The rows come from 5 hidden closed curves, with some noise, and rows from the same curve form a group. Each curve winds through 8 dimensions. The rows are also pushed far along 5 directions, which tell nothing about the answers.
In the rows, 100 means zero.
Some rows, each with its group after it:
129; 125; 86; 104; 100; 44; 116; 129; 103; 127; 101; 74; 65; 96; 89; 115; 118; 55; 74 | tur
132; 111; 64; 91; 99; 100; 85; 142; 92; 84; 100; 56; 100; 108; 111; 86; 118; 88; 87 | noto
101; 94; 110; 95; 98; 92; 74; 107; 127; 105; 91; 79; 118; 99; 100; 125; 99; 137; 109 | zepam
96; 73; 126; 68; 99; 108; 76; 104; 135; 105; 89; 94; 128; 113; 94; 112; 82; 171; 94 | lup
92; 101; 124; 115; 100; 95; 84; 65; 130; 105; 111; 107; 119; 89; 102; 120; 101; 105; 130 | zepam
86; 82; 89; 61; 110; 103; 87; 149; 100; 93; 80; 57; 124; 102; 101; 113; 91; 131; 89 | tur
122; 86; 115; 94; 92; 83; 111; 116; 111; 126; 77; 110; 94; 114; 98; 118; 96; 133; 71 | noto
84; 67; 96; 83; 122; 102; 121; 103; 106; 113; 87; 112; 114; 108; 122; 116; 113; 80; 122 | tur
144; 117; 112; 125; 98; 29; 119; 86; 121; 139; 91; 121; 62; 77; 92; 135; 117; 59; 99 | lup
104; 119; 110; 117; 101; 49; 126; 125; 95; 127; 68; 85; 76; 97; 80; 137; 98; 82; 71 | lup
114; 117; 91; 85; 117; 76; 99; 151; 81; 88; 65; 76; 88; 109; 78; 98; 97; 89; 88 | lup
136; 91; 96; 83; 72; 133; 85; 127; 98; 95; 125; 101; 71; 117; 119; 66; 99; 112; 74 | Nama
129; 130; 108; 71; 90; 153; 72; 105; 82; 80; 129; 93; 87; 86; 108; 62; 112; 94; 92 | lup
132; 128; 100; 106; 86; 102; 81; 103; 99; 95; 131; 89; 77; 109; 110; 80; 111; 53; 75 | zepam
67; 110; 93; 123; 104; 116; 111; 56; 80; 74; 80; 115; 114; 86; 88; 94; 102; 98; 114 | tur
121; 102; 90; 74; 116; 109; 110; 152; 79; 88; 83; 66; 115; 117; 105; 89; 107; 99; 78 | tur
119; 73; 98; 105; 97; 77; 103; 117; 121; 124; 79; 98; 100; 95; 113; 140; 85; 151; 89 | zepam
94; 58; 121; 111; 92; 68; 128; 111; 128; 144; 85; 121; 96; 116; 103; 137; 92; 130; 106 | Nama
97; 59; 87; 86; 104; 65; 117; 118; 113; 146; 124; 108; 102; 102; 116; 123; 134; 99; 127 | zepam
110; 132; 89; 81; 100; 125; 82; 69; 80; 68; 116; 106; 81; 84; 96; 60; 106; 61; 76 | tur
115; 120; 88; 127; 87; 44; 124; 115; 90; 124; 110; 96; 63; 88; 90; 111; 117; 46; 88 | zepam
67; 124; 86; 81; 110; 130; 76; 91; 75; 57; 93; 83; 109; 96; 77; 69; 100; 96; 105 | Nama
74; 76; 103; 87; 122; 140; 89; 140; 107; 82; 66; 68; 143; 144; 104; 107; 95; 156; 128 | Nama
107; 108; 93; 133; 91; 40; 122; 95; 100; 114; 101; 109; 73; 78; 95; 118; 107; 46; 106 | Nama
124; 100; 87; 88; 107; 109; 99; 136; 92; 92; 77; 90; 91; 122; 104; 89; 117; 95; 103 | noto
123; 68; 100; 92; 103; 89; 95; 98; 128; 118; 88; 105; 116; 95; 124; 132; 103; 139; 100 | zepam
59; 40; 106; 65; 101; 90; 109; 120; 127; 130; 110; 89; 137; 129; 107; 117; 100; 141; 96 | zepam
84; 117; 106; 121; 105; 116; 86; 80; 78; 70; 83; 100; 120; 90; 94; 103; 100; 110; 110 | Nama
102; 81; 115; 59; 108; 134; 80; 96; 119; 94; 114; 87; 127; 113; 110; 92; 110; 145; 96 | tur
80; 69; 85; 90; 109; 93; 150; 115; 94; 117; 103; 107; 107; 127; 109; 87; 131; 53; 118 | zepam
100; 91; 95; 116; 107; 65; 131; 66; 118; 122; 114; 116; 107; 78; 107; 115; 129; 60; 139 | tur
90; 90; 59; 110; 112; 37; 132; 125; 97; 116; 91; 76; 96; 99; 101; 119; 134; 34; 116 | noto
120; 115; 108; 121; 71; 120; 85; 69; 118; 83; 125; 100; 93; 93; 100; 78; 80; 115; 86 | Nama
140; 129; 102; 118; 98; 125; 91; 90; 103; 87; 103; 97; 86; 105; 113; 87; 110; 81; 99 | Nama
153; 149; 90; 122; 104; 82; 82; 132; 77; 90; 76; 73; 75; 90; 94; 113; 83; 102; 52 | noto
97; 120; 73; 105; 122; 99; 116; 64; 75; 64; 92; 116; 106; 73; 99; 75; 118; 29; 129 | zepam
84; 89; 103; 111; 92; 98; 85; 138; 103; 107; 87; 87; 85; 136; 93; 113; 85; 136; 90 | Nama
103; 98; 131; 123; 90; 74; 113; 57; 109; 115; 85; 138; 85; 66; 100; 133; 92; 96; 97 | Nama
99; 120; 102; 151; 81; 109; 102; 61; 102; 97; 116; 115; 103; 94; 104; 96; 101; 88; 110 | lup
120; 121; 92; 115; 90; 52; 109; 75; 90; 115; 94; 118; 72; 69; 89; 111; 119; 65; 77 | lup
126; 84; 125; 101; 64; 129; 81; 78; 132; 107; 148; 126; 94; 81; 120; 86; 73; 139; 106 | noto
88; 77; 127; 117; 82; 93; 91; 44; 135; 139; 130; 142; 113; 88; 106; 126; 107; 146; 123 | lup
133; 127; 64; 113; 83; 73; 92; 123; 94; 88; 92; 64; 85; 94; 91; 91; 92; 94; 55 | noto
133; 103; 97; 73; 100; 84; 89; 96; 117; 107; 111; 86; 96; 101; 107; 96; 123; 87; 71 | tur
136; 125; 99; 124; 104; 80; 116; 108; 84; 101; 84; 112; 80; 114; 101; 95; 116; 46; 89 | lup
105; 113; 114; 119; 86; 96; 99; 51; 106; 105; 121; 116; 104; 79; 93; 99; 100; 113; 87 | tur
86; 63; 90; 72; 111; 90; 131; 110; 125; 114; 91; 99; 115; 109; 102; 97; 113; 89; 134 | Nama
87; 133; 115; 136; 91; 130; 71; 72; 84; 74; 116; 114; 80; 95; 89; 87; 80; 105; 109 | Nama
78; 115; 78; 130; 107; 84; 127; 117; 68; 82; 66; 83; 107; 121; 79; 93; 109; 71; 95 | noto
129; 142; 64; 117; 93; 96; 90; 109; 77; 65; 106; 70; 83; 81; 100; 74; 110; 48; 90 | noto
100; 88; 97; 65; 93; 134; 83; 106; 109; 72; 84; 79; 129; 100; 100; 82; 98; 140; 95 | noto
80; 98; 114; 140; 95; 88; 116; 94; 99; 112; 98; 108; 110; 112; 91; 116; 89; 116; 105 | noto
94; 89; 110; 113; 98; 91; 144; 77; 107; 121; 106; 115; 110; 95; 104; 105; 113; 78; 110 | lup
63; 123; 96; 101; 125; 103; 120; 80; 53; 81; 101; 113; 118; 89; 78; 79; 112; 61; 113 | Nama
53; 99; 77; 81; 131; 127; 105; 74; 73; 67; 98; 96; 138; 92; 90; 77; 114; 98; 130 | noto
114; 70; 82; 69; 107; 131; 95; 95; 111; 100; 122; 104; 131; 99; 122; 82; 105; 144; 111 | noto
121; 86; 107; 103; 94; 89; 124; 71; 117; 111; 133; 125; 96; 87; 119; 91; 105; 59; 107 | lup
72; 135; 112; 133; 84; 112; 92; 65; 101; 70; 78; 96; 99; 77; 58; 94; 62; 136; 106 | zepam
128; 97; 133; 128; 80; 89; 115; 47; 128; 125; 122; 130; 106; 83; 114; 117; 96; 111; 85 | Nama
70; 75; 102; 79; 126; 68; 109; 112; 120; 115; 71; 77; 128; 124; 85; 130; 111; 122; 106 | tur
79; 115; 81; 97; 113; 95; 123; 111; 62; 80; 60; 93; 100; 95; 72; 89; 109; 88; 101 | zepam
97; 106; 117; 135; 85; 48; 103; 87; 132; 135; 88; 98; 103; 97; 78; 141; 94; 127; 98 | noto
118; 85; 106; 106; 96; 86; 120; 55; 130; 127; 138; 125; 107; 73; 122; 108; 130; 75; 133 | tur
77; 51; 113; 87; 118; 95; 113; 129; 124; 125; 70; 105; 124; 134; 104; 132; 106; 143; 137 | noto
79; 62; 116; 78; 106; 96; 109; 73; 119; 128; 139; 138; 112; 114; 111; 94; 111; 92; 119 | lup
108; 83; 90; 70; 112; 107; 113; 164; 89; 109; 66; 76; 97; 128; 107; 106; 126; 103; 103 | zepam
104; 131; 136; 140; 86; 109; 87; 47; 124; 104; 101; 120; 99; 74; 93; 121; 92; 109; 125 | lup
87; 87; 78; 96; 111; 95; 124; 114; 95; 93; 114; 93; 107; 104; 112; 85; 116; 42; 135 | zepam
162; 109; 94; 97; 89; 96; 94; 66; 113; 100; 126; 115; 87; 79; 134; 88; 124; 53; 78 | zepam
123; 51; 109; 60; 102; 72; 118; 131; 127; 140; 117; 100; 102; 113; 125; 117; 112; 103; 84 | lup
96; 89; 87; 75; 95; 98; 99; 141; 93; 103; 68; 84; 85; 133; 88; 94; 103; 119; 71 | Nama
107; 112; 131; 134; 87; 103; 67; 36; 121; 101; 126; 132; 98; 65; 113; 124; 82; 114; 106 | tur
89; 101; 97; 74; 109; 139; 69; 117; 71; 76; 115; 88; 105; 101; 113; 85; 108; 110; 95 | tur
63; 79; 102; 130; 97; 99; 104; 110; 113; 114; 82; 88; 136; 135; 98; 126; 97; 148; 117 | lup
92; 122; 78; 117; 87; 103; 78; 102; 101; 78; 80; 74; 104; 97; 84; 95; 76; 120; 88 | tur

New rows. What belongs after each?
63; 70; 95; 44; 129; 158; 101; 101; 74; 77; 112; 109; 125; 115; 115; 66; 135; 91; 134 | noto
90; 83; 114; 112; 78; 68; 109; 87; 139; 134; 90; 99; 97; 97; 86; 133; 95; 140; 96 | zepam
123; 111; 113; 78; 94; 117; 69; 61; 117; 83; 132; 105; 112; 72; 108; 84; 91; 105; 86 | tur
78; 42; 129; 75; 101; 103; 132; 65; 131; 138; 124; 132; 143; 88; 122; 118; 128; 121; 142 | zepam
90; 54; 95; 41; 110; 102; 114; 78; 121; 120; 138; 128; 118; 103; 113; 74; 142; 79; 135 | lup
87; 94; 120; 93; 102; 96; 88; 74; 121; 102; 105; 102; 121; 69; 99; 122; 76; 122; 109 | tur
115; 120; 81; 121; 120; 86; 111; 86; 78; 91; 102; 118; 92; 99; 109; 90; 128; 31; 119 | zepam
87; 75; 84; 56; 133; 110; 118; 159; 81; 103; 73; 73; 104; 134; 112; 104; 132; 85; 102 | tur
129; 116; 95; 107; 96; 91; 94; 123; 107; 94; 68; 76; 101; 103; 91; 107; 106; 116; 96 | lup
66; 80; 107; 55; 117; 146; 108; 129; 97; 85; 86; 71; 140; 107; 93; 90; 76; 157; 107 | tur
81; 91; 93; 76; 120; 76; 151; 82; 94; 121; 111; 116; 95; 76; 96; 96; 120; 38; 117 | tur
50; 119; 106; 134; 99; 79; 114; 61; 95; 93; 106; 110; 113; 79; 67; 99; 97; 75; 140 | noto
110; 118; 85; 97; 102; 88; 125; 112; 75; 83; 78; 85; 101; 92; 91; 84; 125; 57; 93 | zepam
91; 95; 132; 116; 93; 86; 83; 93; 124; 113; 89; 107; 107; 122; 87; 124; 65; 148; 77 | lup
112; 123; 73; 120; 104; 89; 114; 93; 83; 79; 120; 102; 78; 84; 107; 75; 107; 15; 118 | zepam
101; 74; 113; 90; 93; 123; 105; 55; 115; 94; 122; 129; 100; 74; 127; 96; 103; 90; 113 | noto
126; 89; 122; 81; 82; 119; 84; 94; 106; 126; 144; 104; 84; 92; 127; 108; 125; 130; 72 | tur
74; 81; 110; 75; 103; 127; 76; 86; 118; 98; 101; 96; 118; 113; 101; 104; 95; 149; 98 | tur
104; 129; 97; 110; 72; 124; 87; 77; 84; 61; 109; 102; 76; 84; 89; 60; 81; 83; 73 | noto
115; 103; 83; 104; 96; 74; 90; 149; 89; 119; 96; 78; 69; 134; 106; 112; 127; 79; 72 | Nama
65; 79; 95; 95; 111; 120; 131; 114; 90; 93; 88; 98; 125; 132; 98; 84; 108; 92; 122 | zepam
97; 125; 119; 159; 77; 100; 82; 50; 116; 104; 102; 121; 102; 92; 87; 116; 84; 136; 107 | lup
95; 99; 82; 94; 100; 48; 136; 102; 92; 120; 109; 104; 70; 68; 94; 105; 126; 26; 110 | zepam
149; 110; 74; 106; 82; 70; 78; 101; 110; 114; 126; 93; 78; 101; 113; 97; 118; 91; 62 | zepam
144; 88; 112; 100; 70; 99; 106; 92; 140; 123; 128; 98; 90; 94; 130; 102; 121; 88; 97 | zepam
95; 101; 124; 97; 99; 126; 81; 106; 98; 88; 77; 91; 103; 118; 100; 111; 95; 136; 82 | noto
122; 128; 110; 126; 97; 92; 102; 127; 95; 100; 49; 87; 74; 105; 86; 124; 91; 114; 87 | zepam
78; 110; 110; 110; 98; 110; 98; 62; 108; 70; 71; 101; 123; 77; 78; 99; 81; 121; 116 | noto
117; 110; 102; 96; 94; 113; 67; 93; 90; 90; 121; 101; 89; 88; 117; 99; 106; 95; 85 | tur
76; 87; 109; 97; 120; 72; 92; 130; 98; 108; 74; 98; 109; 117; 88; 129; 91; 108; 113 | lup
68; 122; 91; 116; 93; 129; 79; 74; 101; 66; 97; 85; 121; 84; 76; 83; 69; 134; 122 | tur
136; 111; 121; 116; 96; 144; 64; 68; 109; 86; 124; 121; 112; 93; 126; 94; 93; 131; 108 | zepam
78; 128; 97; 78; 112; 144; 81; 71; 71; 53; 105; 102; 105; 88; 85; 59; 86; 87; 94 | tur
99; 136; 114; 145; 79; 112; 94; 29; 113; 78; 100; 114; 105; 67; 93; 96; 84; 84; 107 | lup
90; 83; 118; 101; 103; 94; 107; 81; 134; 137; 125; 117; 116; 109; 98; 113; 106; 124; 133 | Nama
107; 87; 99; 123; 84; 46; 117; 121; 123; 131; 88; 103; 81; 101; 92; 127; 84; 98; 99 | noto
123; 130; 115; 125; 87; 97; 94; 111; 89; 86; 77; 106; 59; 99; 88; 98; 83; 80; 86 | noto
158; 115; 66; 111; 73; 47; 103; 112; 112; 122; 113; 80; 69; 87; 108; 104; 113; 71; 49 | noto
99; 132; 130; 126; 97; 81; 111; 58; 102; 118; 110; 127; 75; 63; 85; 117; 102; 67; 117 | lup
47; 116; 91; 116; 116; 67; 116; 126; 76; 79; 48; 71; 103; 87; 54; 118; 74; 96; 116 | zepam
65; 93; 84; 95; 113; 158; 114; 102; 72; 69; 107; 100; 132; 93; 107; 69; 96; 104; 149 | tur
78; 68; 74; 74; 123; 84; 132; 74; 99; 119; 115; 112; 122; 97; 113; 99; 153; 64; 123 | noto
75; 124; 68; 81; 121; 109; 109; 120; 38; 60; 95; 88; 93; 89; 81; 62; 98; 53; 90 | noto
73; 117; 82; 102; 117; 86; 97; 149; 78; 80; 77; 58; 106; 139; 81; 93; 102; 65; 97 | zepam
102; 71; 83; 82; 96; 81; 140; 102; 101; 110; 97; 103; 113; 95; 113; 92; 131; 61; 104 | noto
110; 103; 120; 127; 85; 84; 93; 66; 110; 114; 123; 132; 89; 88; 93; 108; 82; 124; 90 | lup
123; 119; 132; 106; 82; 147; 55; 60; 122; 80; 145; 107; 112; 91; 119; 81; 90; 111; 104 | zepam
125; 113; 109; 117; 69; 70; 95; 118; 108; 116; 97; 80; 71; 112; 103; 116; 115; 79; 52 | noto
82; 67; 99; 79; 107; 118; 125; 102; 99; 126; 115; 116; 103; 106; 122; 103; 113; 97; 111 | tur
95; 100; 69; 91; 126; 121; 117; 95; 71; 72; 89; 110; 112; 97; 99; 68; 105; 88; 123 | noto
80; 85; 93; 61; 115; 113; 98; 143; 99; 103; 109; 65; 120; 116; 94; 92; 105; 125; 110 | tur
81; 79; 92; 114; 105; 37; 131; 83; 103; 134; 105; 129; 94; 97; 87; 118; 110; 78; 106 | lup
130; 121; 92; 115; 71; 95; 67; 100; 113; 82; 87; 87; 68; 87; 95; 99; 93; 105; 87 | Nama
94; 85; 95; 78; 116; 108; 118; 141; 106; 100; 87; 73; 119; 124; 111; 98; 119; 73; 124 | lup
95; 84; 73; 114; 115; 30; 135; 112; 116; 131; 79; 87; 106; 106; 97; 134; 137; 58; 122 | tur
73; 114; 107; 115; 107; 113; 112; 78; 86; 96; 88; 125; 84; 84; 79; 98; 97; 96; 139 | zepam
101; 57; 112; 97; 96; 105; 93; 99; 136; 124; 134; 110; 115; 104; 133; 120; 90; 126; 120 | zepam
128; 115; 105; 130; 87; 53; 110; 106; 97; 129; 76; 108; 63; 99; 92; 135; 90; 106; 47 | zepam
99; 108; 69; 105; 116; 46; 132; 134; 104; 125; 72; 75; 64; 101; 93; 126; 128; 33; 116 | tur
97; 94; 106; 145; 97; 57; 119; 93; 131; 115; 78; 98; 108; 117; 93; 130; 86; 94; 110 | lup
117; 91; 116; 104; 90; 91; 100; 125; 120; 134; 76; 99; 78; 112; 100; 136; 100; 145; 92 | zepam
92; 88; 90; 54; 116; 95; 119; 90; 92; 110; 121; 112; 96; 93; 107; 82; 123; 51; 92 | tur
119; 100; 82; 62; 110; 87; 90; 125; 103; 95; 94; 67; 104; 117; 99; 91; 126; 90; 71 | tur
72; 105; 97; 119; 101; 115; 94; 67; 86; 58; 83; 110; 132; 87; 83; 83; 69; 126; 108 | lup
100; 106; 94; 94; 113; 71; 138; 79; 100; 99; 96; 109; 94; 72; 100; 96; 123; 12; 125 | lup
55; 109; 109; 127; 115; 110; 118; 56; 100; 79; 80; 120; 131; 105; 68; 86; 91; 103; 149 | lup
108; 87; 110; 107; 86; 102; 119; 87; 105; 102; 108; 110; 115; 83; 112; 102; 94; 103; 97 | noto
139; 116; 109; 125; 98; 113; 85; 58; 106; 99; 127; 131; 94; 84; 123; 98; 112; 84; 114 | zepam
76; 89; 117; 88; 119; 132; 81; 78; 98; 88; 118; 119; 132; 118; 106; 88; 90; 120; 112 | tur
100; 68; 79; 54; 110; 127; 106; 111; 80; 93; 107; 101; 126; 121; 126; 73; 133; 93; 82 | tur
112; 101; 123; 76; 106; 178; 73; 102; 94; 72; 103; 95; 109; 104; 122; 85; 84; 142; 95 | tur
108; 134; 59; 106; 88; 103; 73; 136; 84; 64; 69; 50; 95; 110; 83; 82; 82; 106; 64 | tur
117; 122; 72; 102; 85; 108; 105; 101; 94; 76; 92; 70; 103; 86; 95; 76; 114; 82; 90 | lup
85; 63; 117; 95; 86; 88; 116; 97; 146; 135; 93; 96; 119; 106; 102; 127; 109; 142; 122 | zepam
115; 101; 100; 62; 100; 150; 63; 112; 95; 83; 106; 99; 90; 117; 101; 70; 98; 143; 88 | noto
112; 92; 125; 107; 76; 96; 87; 80; 130; 114; 121; 101; 104; 100; 110; 112; 79; 126; 63 | zepam
95; 92; 80; 86; 111; 114; 91; 119; 84; 91; 111; 95; 110; 101; 104; 87; 115; 110; 129 | zepam
97; 112; 113; 141; 94; 88; 83; 36; 123; 96; 112; 125; 110; 69; 102; 120; 91; 99; 127 | tur
73; 99; 104; 76; 104; 150; 75; 60; 102; 76; 119; 110; 113; 95; 101; 75; 99; 118; 113 | tur
137; 77; 106; 69; 104; 101; 121; 85; 99; 123; 138; 129; 104; 93; 139; 90; 131; 61; 79 | tur
69; 92; 113; 103; 124; 125; 114; 70; 94; 89; 89; 125; 113; 89; 106; 106; 93; 86; 138 | tur
88; 92; 66; 79; 95; 119; 82; 123; 96; 84; 97; 74; 115; 111; 104; 81; 97; 114; 92 | tur
126; 107; 86; 91; 94; 109; 110; 140; 75; 85; 82; 92; 81; 114; 99; 73; 102; 88; 78 | Nama
88; 95; 96; 78; 120; 129; 89; 80; 97; 80; 106; 121; 107; 74; 96; 83; 78; 120; 139 | noto
114; 61; 73; 68; 100; 104; 137; 101; 92; 120; 145; 126; 86; 85; 136; 74; 135; 52; 117 | zepam
